There are 4 ways to turn a row about zero (a turn may also mirror it). The second row of each pair is the first, turned, with some noise. The first 36 pairs use one turn. New pairs use 3 turns, one after the other, and a turn may come again.
Known pairs, each followed by its turns in order:
 31 -34  41   6 -27  47 -48  -4
-12  -1 -47  43  31 -46  23 -34 -> (2)

 38 -26  10  39 -27   5  -3  34
 42  -1  -2 -47 -35   4  24  16 -> (1)

 20   8  35  40 -23 -39 -20  -9
-17   3 -22  44 -40 -24 -17  18 -> (2)

-39 -25 -38 -13  16  33 -39 -29
 42  -2 -60  -9 -25  29 -13 -18 -> (0)

-37 -26  49  20 -18  45 -31 -41
-41   9 -11  86  23  -8  16   8 -> (3)

  5  46 -21 -22 -20 -45   8  -3
 37  -6  45 -36 -11  -1   4  30 -> (3)

 48 -28   6 -23  19 -32   8  -4
-33  -7 -21   3  18 -29 -13  46 -> (0)

 42  22  32  43  -7  23 -25  43
 45  -2  57  28  38 -24 -10   9 -> (0)

-49  15  29  25  12   9  -3   2
 -5 -40 -18  -5 -34  19  27   1 -> (2)

-12  -2 -23 -50 -13   9  -2  38
24 -8 15  2 55 24  6 17 -> (2)

-44  -7  31 -47  29  16 -32  13
 34  36 -41 -19 -18 -43  24 -25 -> (0)

 12  19 -23  27  19  13  21  43
 13 -27  19  -8  50  13  19  -7 -> (0)

-45  48 -31  29  42  16 -30  36
 52  18  -9   9  40  40  48 -39 -> (0)

 10   3 -45  27 -49 -30 -46 -35
 33   2 -47  14 -44 -19 -56  17 -> (1)

 15  -5 -20 -39 -46 -41   0  12
 59  12  17 -17 -19  14  35   5 -> (3)

 33  24 -42  -1  39   0   5  -1
-32  34  16 -28  -8   8 -40 -10 -> (1)

 22  26 -10 -18  36 -16 -32  32
 11  27 -23  19  59 -16   6  -2 -> (0)

  0  -6 -32  15  18  32  36  -4
  2  -7  25 -52   2 -19   2 -15 -> (2)

 42 -13  31  -6 -49  -7 -22 -11
-15  11 -23  56  18 -27 -29 -11 -> (2)

  9  49  31 -11   9   2 -23 -11
 11  62  21  -1  12  -4 -10   0 -> (0)

-38  33 -45  -1  13 -34  23  -5
-36   9 -22  -1  16  50  35 -26 -> (0)

 -8   6 -24 -18  40   6 -45 -31
-24   6  46   0  21 -24   2 -42 -> (3)

  4  27  -1  34 -45  -7  42  -7
  3  -1 -40   3 -45  23  20 -37 -> (1)

 29  13  46 -21 -40   3  17 -23
 -5   1  14  40 -48 -15  42  -5 -> (1)

-49  -5 -22  42   8 -47 -20  42
 20 -61 -35 -37  26  15 -34  -3 -> (1)

-44  12 -33   5  43 -34  41  32
-20  33  14 -50 -48   8 -47   6 -> (3)

-21  19  37 -25  18  15 -10 -25
-37 -16  19  19  -6 -36  19  11 -> (3)

 16  28   3  46  13  -8 -31  -9
 -9 -36  24   8  31  20 -32  -3 -> (3)

  0  23 -37 -34  29 -38  34 -44
-43  14   5  18   3 -27 -42 -57 -> (1)

 48  -2  30 -21  20  47  24 -34
-56  21  10  -5  23 -13   5 -61 -> (2)

-31  23   6  49  11  -7  42   9
-14 -44  24 -26 -46  -1   1  13 -> (2)

 35  -1 -35 -49   4  38  49 -48
-11  81  30  33  -3  -8  -3 -42 -> (1)

  6  48 -47  -5 -42  15  33  11
  6  23  -6  22 -37  59 -22 -41 -> (1)

  4   4 -15  48  33   8 -32 -30
-33  -8  22   7  48  15 -32 -23 -> (3)

-17  44  14 -44  30  -6  34  12
-31  -7  33 -12   6  65   8   8 -> (2)

  3  32 -40  -2  17   5  43 -36
-12  25  12 -52  31 -23 -10  27 -> (3)

New pairs, each followed by its turns in order:
-15 -15   0 -34  17   5 -27  31
 14 -23  -6 -40 -23  28   1  -1 -> (1) (0) (3)

 19  30  38  45  32   9  30 -49
 -2  44 -29  59  32   3  17 -28 -> (1) (0) (1)

 15 -34   7 -14  -5  44  47 -28
-18  43  -1  14  59   8  -1 -24 -> (3) (0) (1)

 49 -48  -7 -16 -29   6 -33 -35
 18 -57 -27 -35   7  43  -3  29 -> (1) (2) (1)

-28  35  21  23  32  11 -46  38
 44  16   7 -24  48  43 -20   2 -> (3) (2) (3)

-17 -48  22   7  37   5 -14  36
 30  20  50 -10  -4  38   0  27 -> (1) (0) (2)

 10 -25  44  22   1 -26   8 -19
 48 -14  22  -6  32  -7  16   3 -> (2) (3) (0)

 44 -42  24   2 -46  42  -5  25
-17  35  -4  53  12  59 -14  29 -> (3) (2) (2)

-20 -46  35  -1  40 -11 -43 -29
-13 -17 -40 -41   9  -2 -63  14 -> (2) (1) (2)

 14  22  -4 -30  27 -38  40  10
 -5  34  -4 -43   5 -37  14  28 -> (0) (0) (3)

 39 -30 -39 -23  35  18 -18   4
 19 -28  10  12 -40 -37  38 -23 -> (1) (1) (0)

-32  -7  13 -39   8 -16  36 -50
-13  26 -36  64   7 -29  -9  -4 -> (0) (0) (1)

-41  -1 -46  48  11 -31  -8 -21
  1  -7 -38  25   5 -11  63 -39 -> (0) (0) (3)

 -2   3 -48  26 -15  47  26 -20
-23 -40  24 -17  43  26  10  29 -> (3) (2) (2)

 38  -6  23 -30  27  -7 -22 -27
 15 -20  14 -10  45 -29  24 -27 -> (0) (2) (0)

-19 -29  28 -41 -38  46 -31  -7
 52  33  19   3  40   4 -40  30 -> (1) (3) (1)

 10  32   8  20 -10  14 -23 -37
 10  -6 -19  -9  41 -20 -36  -4 -> (2) (2) (0)

 39  -2   5 -42  10  45 -50  20
 20   1 -34 -40  -8  62  19 -27 -> (2) (1) (2)

  4   7  14  28 -30   6 -25  25
  0  27   3  32 -12  19  -4  26 -> (2) (3) (1)

-19   9  31  40  -6  23 -22  23
-17  17 -22  -9   5   9 -40  39 -> (2) (1) (0)

 16  13  15 -31  30   7  27 -25
  0  26  -9   5 -39  -5   5 -42 -> (3) (1) (2)

 48 -44   4   1 -15  30  29 -47
 15   2  17  74 -36 -20 -30 -20 -> (1) (2) (3)

-43 -39 -30   5   0  31 -38  32
-19  23   7  -1 -57  -4 -13 -57 -> (2) (0) (3)

 46 -17  44  23 -21  29   8  14
 -8 -48  47 -23 -10  16  18 -29 -> (2) (0) (0)

-33  32  -9   6  27 -17 -26  -4
-21   2 -46  24 -18  -8  -4  21 -> (1) (3) (1)

  1  25  45   2  45 -29 -38  22
-64 -12 -22  -9 -37 -29 -20  10 -> (0) (0) (3)

 19 -29 -28 -23  31 -49  46  35
  6 -19 -20   1  28  25 -28  78 -> (1) (0) (2)

-20 -22  47  -4 -20 -39 -31  42
-30 -54   5  -5  18  49  11  36 -> (1) (2) (3)

-16  17 -21  48 -28 -49  41   8
 46   3 -62 -15  43 -16   3   2 -> (1) (0) (2)

-47 -48   5 -49  41 -19 -45 -30
  2  54   2  -7  69 -42 -44  23 -> (0) (3) (0)

 26  11 -14   7  24 -35 -39  15
-18 -10  36   9 -35   2  -8  38 -> (3) (1) (2)

-33   2 -24   5  27  23 -22 -20
 -3  42 -38  -5  11   0  24   2 -> (0) (2) (0)

 40 -34 -35  -2  47 -12  26 -19
  2  31 -26  15  13  68  -2  32 -> (1) (2) (1)

-44 -21   3 -29 -20 -11  10 -32
  4  26 -33  20  34 -26  22  22 -> (2) (0) (2)

 24  31 -20  37 -11 -47  -8  41
 32 -37  37  -1   7  39  11 -44 -> (3) (0) (3)

 -9 -22 -31  33 -42  11  40  12
-31   1  16 -51 -27  -7  -4 -42 -> (0) (1) (1)

-38  38  45  12  27  32 -17  43
 59 -17 -14 -23  36  53 -18 -21 -> (3) (2) (3)

-26   8 -27   4 -38  37  45   6
-14 -28   2 -35  -2  43 -38  28 -> (0) (1) (3)

 31 -21  -2 -12  32 -14 -19 -37
 11  -4 -19 -11   4  29   4  54 -> (0) (0) (0)

 39 -20  30  26  25   6 -12  -7
 25 -11  -1  28 -21 -27 -29 -26 -> (2) (2) (0)

 31   8 -10  28 -19 -23  22 -46
 20  10 -46  -4  -5 -42 -30  11 -> (1) (1) (2)

